The rows are grouped in 2 different ways at once. Each group adds its own fixed numbers to the row, and there is some noise. The rows also spread widely along 4 directions, which tell nothing about the answers.
Known rows, each followed by its group in each grouping:
[ 27  -4   2  12  14  17  -5 -16   6   1  12   8  -1 -13  -5 -16  11   8]
j37 G
[  2   0  11  -3  -8   3   6  14   0   7  -3   0 -28  -4  -5  15   0  -3]
j374 G
[  8   0   0   5   2   0  -4  -9  -3  -1 -15 -10  12   3   3 -17  -6   1]
j676 A
[ 18  18 -10   4 -11  11  -8  -8   7  -2 -10   2   6  11   3 -21  -6   0]
j37 A
[ 2  5 -3 -3  5 -3 12 -5  3  8  8 -1  9 -5  5  2  3  0]
j374 Z
[ 20   0 -26  12 -14  21 -10  -8  19   8   7  15  -7  12   6 -26  20  10]
j676 Z
[ 23   2   9   2  11  -1   5 -12   1  -2   7   6  13  -8   3 -10  -6   6]
j37 G
[ -1  16   1 -20  -6  -4  14  10   9  10  21 -12   6 -18   2  21  10  14]
j676 A
[ 14  18  -6 -15  -9  -4   9  -2   7   2  -8  -6  31  10  20 -11 -14  14]
j676 A
[ 18  -1  -7  13   5   2  -2 -18   6  -4  -3  10   9   4   0 -26   2  -8]
j37 Z
[ 13  15  18 -18 -14 -16  20  14   7  -1   4   1 -12  -9  -1  21  -8  -6]
j37 G
[ 12   7  10  -8  -5   0  13   8   4   4  -5   2   1   2   8   5 -13   3]
j374 G
[ 22   0  -8   7  10  22  -6 -12   8   8   8   9  11  -4   7 -17   0  18]
j374 G
[ 18  19  -3  -4   8   4   3 -17   8   1  11  -2  26  -7   4  -8  -4  10]
j37 A
[ 12  -7  11   9  12   2  -1  -3  -1  -1  10   2 -19 -23 -15   5  13   1]
j37 G

New rows, each followed by its group in each grouping:
[ 10  10 -10   7   6  13  -6 -13   2   3  -9  -5  26  10  12 -17 -11   8]
j374 A
[ 13  -6  11   0 -10  -3   6  10  -2   2 -13   1 -11   3   7  -6  -7  -2]
j676 G
[  8   2   5   0 -17  12   0  16   4   4 -12   7 -25  10  -2   4  -4  -4]
j374 G
[ 23   4  -2  -6  -6   7   3   2  10   9   4   5  13   2  15 -12  -3  21]
j676 G
[  6   0   2   2   2  -9   9 -11  -3  -1 -16  -1  12  10   9 -12 -13 -12]
j374 Z
[  0   5  13   5   6  -5  -1  -6  -7  -4 -12 -11 -12  -9 -14   1   2 -13]
j37 A
[  4  21   4 -16   3  -3  14  -2  11   5  27  -8  10 -21  -7  21   9   8]
j37 A
[ -3  -3  -6   9  -1   7   2   0   3   3   5  -1 -24  -4  -9   4  17  -9]
j374 Z
[ 13   4 -11   4   3   4   2 -15   4   3  -1   5  20  12  14 -16  -6   2]
j374 Z
[ 18  12   8 -15  -2   1  12   7  14   9  28   5  -8 -24  -6  22  14  10]
j37 G
[ -3  -2  -1   2   8   1   4  -7   5  11  19  -2  -5 -13  -8  10  18   0]
j374 Z
[  4   2  -1   1  -5  -4  -2  -2  -2   0 -19 -12   6   5   4 -11  -6   0]
j676 A
[ 22   7  -4   3 -10  13  -1   0   7   2 -11   7   9  17  14 -17 -16   9]
j374 G
[ 17  15  -5  -1  15   7   1 -20   8   4  18  -3  35 -10   5 -14  -1  16]
j37 A
[ 15   4 -24  10  -9  20 -10 -12  11   6  -3  10   2  16   8 -25   4   2]
j374 Z
[ 12  -5 -17   6 -10  10  -5  -4  13   7   6  10 -14   5   0 -15  21   4]
j676 Z
[ 18   9  10  -7 -11  -2   8   6   7  -1  -2   6 -15  -4  -5   6  -1  -3]
j37 G
[ 16   9 -12   2   4  13  -6 -12   8   5   5  -2  26   2  12 -20  -1  19]
j676 A
[  8   4   4  -5   8 -14  13 -11   3  -2   5   2   3 -10  -1   1   3  -9]
j37 Z
[ 14  -1   5  -4 -16   5   2  13   8   4  -3   3 -15   3   2   1   2   5]
j676 G
[ 16  14 -14  -7  -4  10   2  -6  10   7  12  -3  30   2  14 -12  -1  24]
j676 A
[ -1   8  -4 -11   0  -2   9   6   7   8  12 -12   6 -13   0  12  10  12]
j676 A
[ 16  11 -13  -4  -3   9  -2  -7  11   6   6  -3  26   3  12 -14  -2  20]
j676 A
[  6  13  -7   7  -5  17  -8  -2  12   2  12  -2 -11  -6 -14   2  18   4]
j37 A
[  0  17  -2  -6   6   5   2  -1   9   6  27  -7  -5 -24 -16  20  20   9]
j37 A
[  6  -4   3   4  18  -4   5 -18   5   1  20   0   1 -20 -11   2  18  -5]
j37 Z
[ 15   3 -18   8  14  15  -7 -22   9   6   6   9  21   7   9 -26   1  10]
j374 Z
[ 12   8  13 -23 -12 -11  23  15   8   8   9  -1  -2 -10  11  17  -4  11]
j676 G
[ 17   2  19  -7  17  -7  13 -10   2   3  19   4   8 -23  -3   9  -1   5]
j37 G
[  7 -12  13  -2  10  -2   7   3   2   7  19  -2 -15 -22  -5  10  14  11]
j676 G
[ 28   5  -6  -4 -10  11   3  -1  16   6   4  11  11   4  17 -17  -2  21]
j676 G
[  6  -8  10  -2  -5   6   5  11   6   7  12   0 -27 -18 -10  12  18  11]
j676 G
[ 11 -10   8   1   6   1   4   0   1   5   6   1  -6 -13   1  -3   6   9]
j676 G
[ 17   9   3  -3  -7  12   6   8  14   4  21   7 -24 -16 -14  15  18   7]
j37 G
[ 18  -3 -10  17  -3  31 -13  -4  10   7   4   9 -16   5  -4 -17   9  10]
j374 G
[  6 -10  -1   6   4  -9   2 -10  -2   2  -4  -1  -1  -1   3 -12   6  -6]
j676 Z
[ 26   4  -4  11  -6  20  -8  -4  11   1   7  17 -16  -3  -7 -13  12   6]
j37 G
[ 13 -12   2   9   4   9  -5  -1   3   8   8   1 -15 -14  -5  -7  15  13]
j676 G
[ 22  11   5 -17 -19   0  17  11  11   5  -5   7   5   4  17   5  -7  11]
j676 G
[  3  16   3  -9  13   3   7  -6   7   7  29  -5   4 -30 -12  18  16  10]
j37 A
[  9  -4   8  -4 -10   3   8  16   9  11  11   0 -24 -10  -6  14  13   8]
j676 G
[  9   0   9   0  -1  11   1   7   7   7   6  -1 -19  -7  -5  11   4   6]
j374 G
[  9 -14  11   4  -2   2   1   6   1   3  -1  -3 -23 -10  -6   2  11   3]
j676 G
[ 17  11 -17   0  -9  10   1  -8  12   3  -2   8  15  18  15 -18  -4   2]
j374 Z
[ -2  10 -11   5  -3  24  -9   2  11   9  13  -8 -10  -5 -11   8  15  11]
j374 A
[ 15  -1   2  -6  -2   5   7   7  11  11  21   2  -7 -17   1  13  13  19]
j676 G
[-1  4 -6  0 -5  7 -3  3  3  6  4 -8 -7 -7 -2  3 15 10]
j676 A
[  4  -3  10   2   0  12   2  12   6   7  11  -3 -31 -13 -12  19  13   2]
j374 G
[13  1  4 -2  0 10  4  1  6  8  7  3  2  0  2  1 -3 11]
j374 G
[  8   3  14  -7   6 -25  19 -10  -3  -1  -4  -2   7  -4  -1   1  -3 -17]
j37 Z
[ 10   5   6  -9   0   8  10   7  11  12  20   2  -5 -13   0  19   3  17]
j374 G
[  8 -11 -10   9   6   7  -5 -16   8   5  10   4   1  -4   2 -19  19   5]
j676 Z
[  3   2 -10   6 -22   6  -2   4   7   0 -16   7 -19  21   5  -7   0 -15]
j374 Z
